The first 8 rows are patterns. Each new row is the sum of 2 different patterns, raised or lowered, with some noise. Before adding, each is slid sideways (what falls off one end comes back at the other) and multiplied by a number that may be negative. Names go in the order of the patterns.
Some rows, each with the names of its patterns after it:
[-1.83  0.94 -0.72 -1.62 -0.70 -0.12  1.75  2.41 -2.61  0.63  0.54 -0.14
 -1.54  0.26  0.43  0.02 -1.74 -1.03 -0.63 -1.81 -2.47  1.53 -0.50  1.18
 -2.18 -0.14 -1.98 -1.14  2.09  1.05 -0.70 -1.53 -1.83] -> z_781
[ 1.39 -1.83 -0.58 -1.05  2.35  1.14 -1.88 -0.36  1.58 -2.61  0.42  0.76
 -1.70  1.52 -2.27 -2.53  1.02 -0.56  1.35  1.48  2.01  2.30  0.13  1.22
 -1.53 -0.16  0.77 -0.23 -0.44 -0.61 -0.97  1.44  2.44] -> z_579
[ 1.98 -2.63 -0.56  2.54 -1.10  2.54 -2.01  2.21 -0.31  1.21 -0.60 -0.34
  0.00  1.38  0.13 -1.34 -2.11  2.21  1.64 -2.28  0.42  2.44  1.35 -2.15
  1.26 -1.57 -0.13 -0.79  0.32 -1.71  1.77  0.74 -0.08] -> z_242
[-2.38 -0.19  0.94 -2.30  1.10 -1.43 -0.09  2.43  1.38 -1.55 -1.90 -1.92
  1.47  0.18  1.42  0.16 -1.00  0.28 -2.62  0.14 -1.47 -0.29  0.34 -2.55
  0.66  0.05 -0.54  0.66 -0.64  2.00  2.32  0.16 -1.00] -> z_656
[-1.68 -1.40  0.48 -0.69  1.16 -1.38  0.82  1.56 -0.55 -0.78 -1.93  0.02
  1.82 -1.36 -1.14  1.88 -2.35  0.08  2.09 -1.97  0.19  0.78  0.82 -0.35
  2.32  0.65 -2.05 -0.25  0.39  1.39  1.75  0.47  0.17] -> z_138
[-0.09 -0.94 -2.43  0.38 -0.01 -1.29  1.02 -1.05  2.44 -1.58 -0.77  0.50
 -0.14 -2.51  1.59  0.95  1.38  2.52  2.20 -1.28 -0.55 -0.47 -1.57  1.04
 -0.99 -1.71  1.82  2.07  2.23 -1.24  2.40 -0.13 -1.69] -> z_932
[-1.21  0.37 -1.89 -1.80 -0.79 -1.88  2.32 -2.47  2.33  1.41 -2.29  0.81
  1.90 -1.29 -1.03 -0.39  1.34  0.57  1.02 -0.99  1.71  0.91  1.82  0.89
  2.60  0.93 -1.11 -1.64  2.50  0.55  1.61 -1.55  0.09] -> z_600
[-1.35 -2.38 -2.58 -1.66  1.26  1.44  2.33 -1.11  1.36  2.52  0.33 -2.24
  0.74 -1.78 -1.19  0.15 -2.31 -1.17 -2.56 -0.62  1.81 -1.02 -1.18  2.08
 -1.93 -0.01  0.58  1.20  1.86  2.38  1.44  0.08 -2.48] -> z_295

New rows. What belongs after each?
[ 2.46  0.74  2.51 -0.60  3.20  0.99 -1.77  2.90 -0.95  4.78  0.50  1.78
  1.25  2.87  2.85  2.82 -0.13  0.05  2.19  5.21  0.66  1.47  2.21  0.86
  1.48  1.07  2.68  2.89  3.02  1.57  3.96  0.65  5.23] -> z_579 z_242
[-1.67 -1.75  0.54 -0.07 -1.59 -3.17 -3.07  0.18 -3.06  2.39 -0.87 -2.05
  1.24 -2.97  2.25 -5.09  1.14 -4.13 -1.73  0.99 -1.78 -3.99 -0.24  0.94
  1.22 -4.29 -3.06  0.23 -0.66 -4.76 -3.19 -0.59 -3.05] -> z_242 z_600
[ 0.48 -2.17 -3.11 -2.31 -4.32 -3.04 -2.81 -1.82 -4.32 -1.97 -0.96 -1.79
 -1.74 -1.05 -0.84 -3.89 -1.76 -0.14 -0.10  0.67 -0.40  0.74 -0.81 -2.27
 -2.00 -1.66 -2.90 -3.73 -1.80  1.39  0.75 -1.38 -1.50] -> z_600 z_295
[-2.31 -1.23 -1.81 -0.67 -2.22 -0.02  0.11 -1.28 -3.35 -2.42 -2.59 -0.51
 -1.94 -3.04 -0.68 -3.26 -1.07  0.47 -4.03 -1.63 -1.27 -0.42 -2.78  0.11
 -1.74 -3.95 -3.10 -1.63  0.11  0.79 -2.30 -1.68 -3.92] -> z_138 z_600
[ 2.25  0.95  0.34  3.48  2.84  2.00  3.35  3.30  0.05  0.15  2.51  0.53
  3.55  0.05  0.73  2.14  2.91  5.03  1.79  3.46  1.08 -0.31  0.91  1.86
 -0.27  1.41  1.58  1.01  3.92  2.79  2.37  1.33  1.81] -> z_781 z_932
[-2.22 -3.35 -3.90 -3.48 -1.86 -2.17 -4.12 -0.06 -1.86 -3.15 -2.25 -4.92
 -1.46 -0.60 -4.60 -1.87 -4.36 -3.72 -2.76 -3.54 -3.50 -4.45 -2.74 -1.86
 -3.13 -1.84 -2.33 -2.78 -2.04 -4.92 -4.17 -4.43 -1.78] -> z_579 z_656
[ 4.20  2.06  0.83  1.65  4.12  3.62  4.34  2.16  3.94 -0.09  1.57  5.09
  2.07  3.61  1.71  5.59  2.20  3.46  5.12  2.69  2.49  4.40  0.83  2.81
  0.92 -0.72  4.33  4.06  3.28  3.57  0.25  6.13  0.20] -> z_242 z_656
[ 0.24 -0.37 -0.12  0.84 -0.94  1.49 -0.05  2.14 -1.26 -2.90 -0.03 -1.04
 -1.27  1.05 -2.30 -0.82 -3.32 -1.49 -4.14 -2.00 -1.72  1.41  0.45  1.07
  0.45  0.40 -1.36 -1.10 -4.06 -0.92 -0.91 -3.34 -2.53] -> z_242 z_295
[ 0.16 -2.54  1.83  1.24 -1.25 -2.36  0.38  0.12  1.20 -2.23 -1.22 -0.39
 -2.16 -1.86  1.60 -0.37 -0.97 -0.04 -2.41 -0.58 -1.20 -1.44  2.68  1.42
  2.07 -1.89 -2.18 -2.86 -2.86 -0.18 -0.38  0.32 -0.12] -> z_781 z_295
[ 2.20 -2.33  2.14 -2.00  2.15 -0.66  0.23 -0.95  1.21  0.27  0.58 -2.12
 -1.02  1.47  2.90 -0.66 -1.24  1.95  1.00 -2.71 -0.31  2.47 -2.20  1.11
  1.21  2.13  0.99  1.22 -1.54 -1.09  0.32 -1.15  2.68] -> z_242 z_656
[ 1.07  2.08  4.21  3.56  0.13  3.71  1.62  1.77  2.58  1.77  0.60  1.26
  0.88  0.13  2.83  5.23  0.85  1.80  0.22  2.34  2.07  3.22  3.43  4.88
  3.34  3.47  2.98  1.79  3.64 -0.29  1.97  4.68  3.22] -> z_138 z_600
[-0.66 -0.22  0.62  1.59  0.40  0.92  0.52  2.08  0.57  1.06  0.45 -0.25
 -0.89  2.50  1.51  1.99  0.87  1.27  1.18  0.79 -0.04  1.52  1.06  0.17
  1.00  0.91  2.85  3.08 -0.14  2.17  0.17 -0.53  0.00] -> z_579 z_932
[-1.00 -1.58 -2.56 -1.35 -1.98 -2.68  0.40 -1.75  1.15 -3.22 -2.24  0.01
 -1.11 -3.58  1.09 -0.47 -0.36  1.55  0.11 -1.28 -0.52 -1.90 -2.03 -0.79
 -2.51 -3.17 -0.56  0.45  0.19 -1.51  0.83 -1.54 -2.33] -> z_579 z_932
[-4.23 -3.66 -1.75 -2.52 -1.67  1.29 -0.11 -1.33 -4.13 -4.50 -4.00 -1.64
 -1.36 -2.42 -2.67  0.14 -3.55  0.31 -2.00 -3.54 -0.12 -0.58  1.36 -1.54
 -4.94 -0.20 -0.21 -5.14  1.36 -2.12 -4.31 -0.96 -3.41] -> z_138 z_295
[-1.34 -0.09 -0.08 -0.48  0.38 -0.63 -3.17 -1.23 -2.99 -1.47 -2.69 -0.32
  0.52  0.75 -2.82  0.96  1.40  0.16 -1.16  0.92 -2.73 -1.82 -0.90 -3.21
 -1.15 -3.16 -2.07  1.41 -0.54 -0.57  0.03 -0.85 -0.84] -> z_932 z_295
[-2.68  2.21  0.35 -1.49  3.01 -1.19 -0.35  2.24 -2.79  0.45  0.71 -0.43
 -1.27 -1.30 -0.55 -1.97 -1.84  1.06 -1.61  1.21  0.59 -1.61  0.56 -1.44
  1.15  1.06 -1.86 -2.44  0.08  0.34 -0.35 -0.29 -3.86] -> z_579 z_932
[ 1.45 -0.86 -0.38  0.80  1.16  0.55  0.56  0.87  3.01 -0.15  1.10  1.44
  2.29  0.83  2.53  1.48  0.99  3.01  3.35 -0.88  1.52  0.11  0.06  3.40
  1.45 -0.82  1.65  1.82  3.73  0.51  3.90  1.40 -0.46] -> z_656 z_932
[ 2.19  1.00 -0.04  0.11 -2.01 -0.33  0.35  0.80  3.01  0.27 -0.37 -0.06
  0.40  0.82 -2.10  1.07  0.41  2.37  0.60 -1.11  0.81  1.27 -0.49  3.52
 -0.88 -2.33  3.26  0.05 -1.55 -0.86  1.93 -2.33  0.67] -> z_242 z_138
[ 0.45 -2.39  2.39  2.53 -1.32  0.50  0.77 -0.62  0.20  0.60 -1.61  0.07
  0.56  0.13 -1.64  1.42  1.91  0.76  2.12 -0.73  1.46  0.89 -0.41  1.29
  0.12  1.94  1.29  1.81 -1.93 -1.13  0.71  2.29  1.53] -> z_781 z_242
[ 0.61 -0.49 -2.54 -0.92 -0.69 -1.33  0.84 -0.43 -3.06 -0.13 -0.21 -1.11
 -2.01  0.43 -2.43 -1.54  1.15 -1.34 -0.18 -0.69 -2.38 -0.80 -1.49 -0.33
 -0.73 -2.07 -0.48 -2.09  0.62 -1.24 -2.15 -0.40 -0.20] -> z_579 z_138
[-0.53  0.52 -0.39  1.40  1.43  0.70 -0.38  0.34  0.87  2.08  0.24  1.08
  1.76 -1.08 -0.34  2.62 -0.22  1.37  0.10  0.89 -0.26  1.64 -0.03 -1.31
 -0.07 -0.21  2.27  0.22  1.55  1.17 -1.35  0.22  1.60] -> z_138 z_600
[-2.98 -0.30 -1.53 -0.87 -0.90 -0.21  0.14  0.75 -0.57 -1.91 -4.43 -0.25
  0.30 -2.29  1.38 -1.00 -1.70  0.93  0.15 -3.07 -2.15 -3.17 -0.52  0.17
  1.42  0.46 -2.49  0.62 -3.42 -1.68 -2.15 -1.74 -1.90] -> z_656 z_932
[-4.77 -3.66  0.66 -0.19 -1.66  0.00 -0.42  2.15 -0.91  0.96 -2.53  0.25
  1.01 -0.42  0.02 -3.07  0.00 -1.45  0.11  1.87 -2.90 -2.77 -0.85  1.75
  0.21 -3.57 -1.61 -0.29 -2.27 -1.91 -0.92 -3.60 -0.39] -> z_579 z_600
[-1.24  1.32  0.90 -0.31  3.10 -0.21  2.18  2.42  0.87  2.56  3.07 -0.33
 -0.17  1.03  2.67  3.14  3.37  0.48  3.38  1.69  4.01  1.85  2.84  2.79
  1.26  1.45  3.67  1.03  3.81  1.02  0.67  2.02  1.89] -> z_138 z_600
[ 0.41 -1.72 -1.37 -0.32 -1.37  0.10 -2.15 -1.15 -0.05 -0.65 -0.22 -1.54
 -1.13  1.04 -1.85 -0.74  0.21 -2.78 -1.14  0.75 -0.86  0.03 -0.89 -0.43
 -1.33  0.40 -0.01 -1.83  0.13 -0.49  0.45  0.17 -0.57] -> z_656 z_138
[-0.36 -2.83 -0.62 -1.63 -2.02 -2.03  0.84  0.68  2.24 -1.77  0.70  1.23
 -0.15 -2.92  0.20 -0.98 -0.27 -1.06 -2.25 -1.60 -1.60 -0.61  2.05 -1.11
 -0.26  2.36 -1.41  0.76 -0.62  2.02  0.58  1.31  2.07] -> z_600 z_295
[-0.43  0.76  0.01  0.84  0.15 -1.44 -0.37 -1.27 -1.10  1.71 -1.73  1.44
 -0.14  0.31 -0.83 -1.01 -0.61  0.71 -1.21 -0.50  1.03 -2.56 -1.26  2.08
 -0.88 -1.25  0.38  1.40  0.02  0.18  0.64 -2.34 -0.46] -> z_242 z_138
[ 0.91  0.66 -0.13 -0.22  0.17  0.22 -0.39 -0.56  0.67  1.96 -0.67 -0.03
  1.66 -0.84  1.65 -0.46 -1.93 -0.13  0.94  1.71  1.73  0.28  1.08 -0.39
  0.71  0.20  0.02  1.94  0.07  0.81  0.21 -0.10  2.16] -> z_579 z_656
[-0.87 -0.28 -0.93 -1.73 -0.19 -1.47 -1.55 -0.01  0.36 -1.81 -1.35 -0.26
 -0.88 -0.24 -0.23 -0.49  1.00 -2.51 -1.53 -1.13  0.07 -0.43  0.77  0.61
 -1.08 -1.41 -0.06 -0.56 -0.05  0.29 -1.42 -0.63 -0.14] -> z_781 z_579
[ 1.92 -2.14 -1.41 -1.97  0.80 -1.74 -0.94  2.67  0.34 -2.36  1.13 -1.24
 -0.68 -1.49 -1.51 -2.12 -0.55 -3.07 -0.50 -0.53 -0.47 -4.55 -2.17 -0.83
  2.33 -2.05 -2.80 -2.48  1.82 -3.10  0.51 -0.54 -0.59] -> z_579 z_600
[ 0.56  0.16  0.91  3.93  0.65  3.04  3.08 -2.72  2.21  3.64 -0.20  3.19
 -0.22  1.75  0.57  4.07  0.99  0.77  0.46  1.33  1.14 -0.02  0.66  4.61
  2.53 -0.24  0.89  4.71  1.94 -1.92  2.92  0.56  2.69] -> z_242 z_138
[-2.42 -2.48 -0.85 -0.82 -0.49 -1.22 -1.19 -0.50 -3.07 -1.26 -2.56 -0.89
 -1.30 -1.84 -0.75 -2.34 -2.11 -0.86 -1.12  0.04  0.23 -1.73 -1.54 -1.87
 -1.18 -1.01 -3.09 -1.94 -1.05 -1.80 -0.73 -0.92 -1.39] -> z_781 z_656
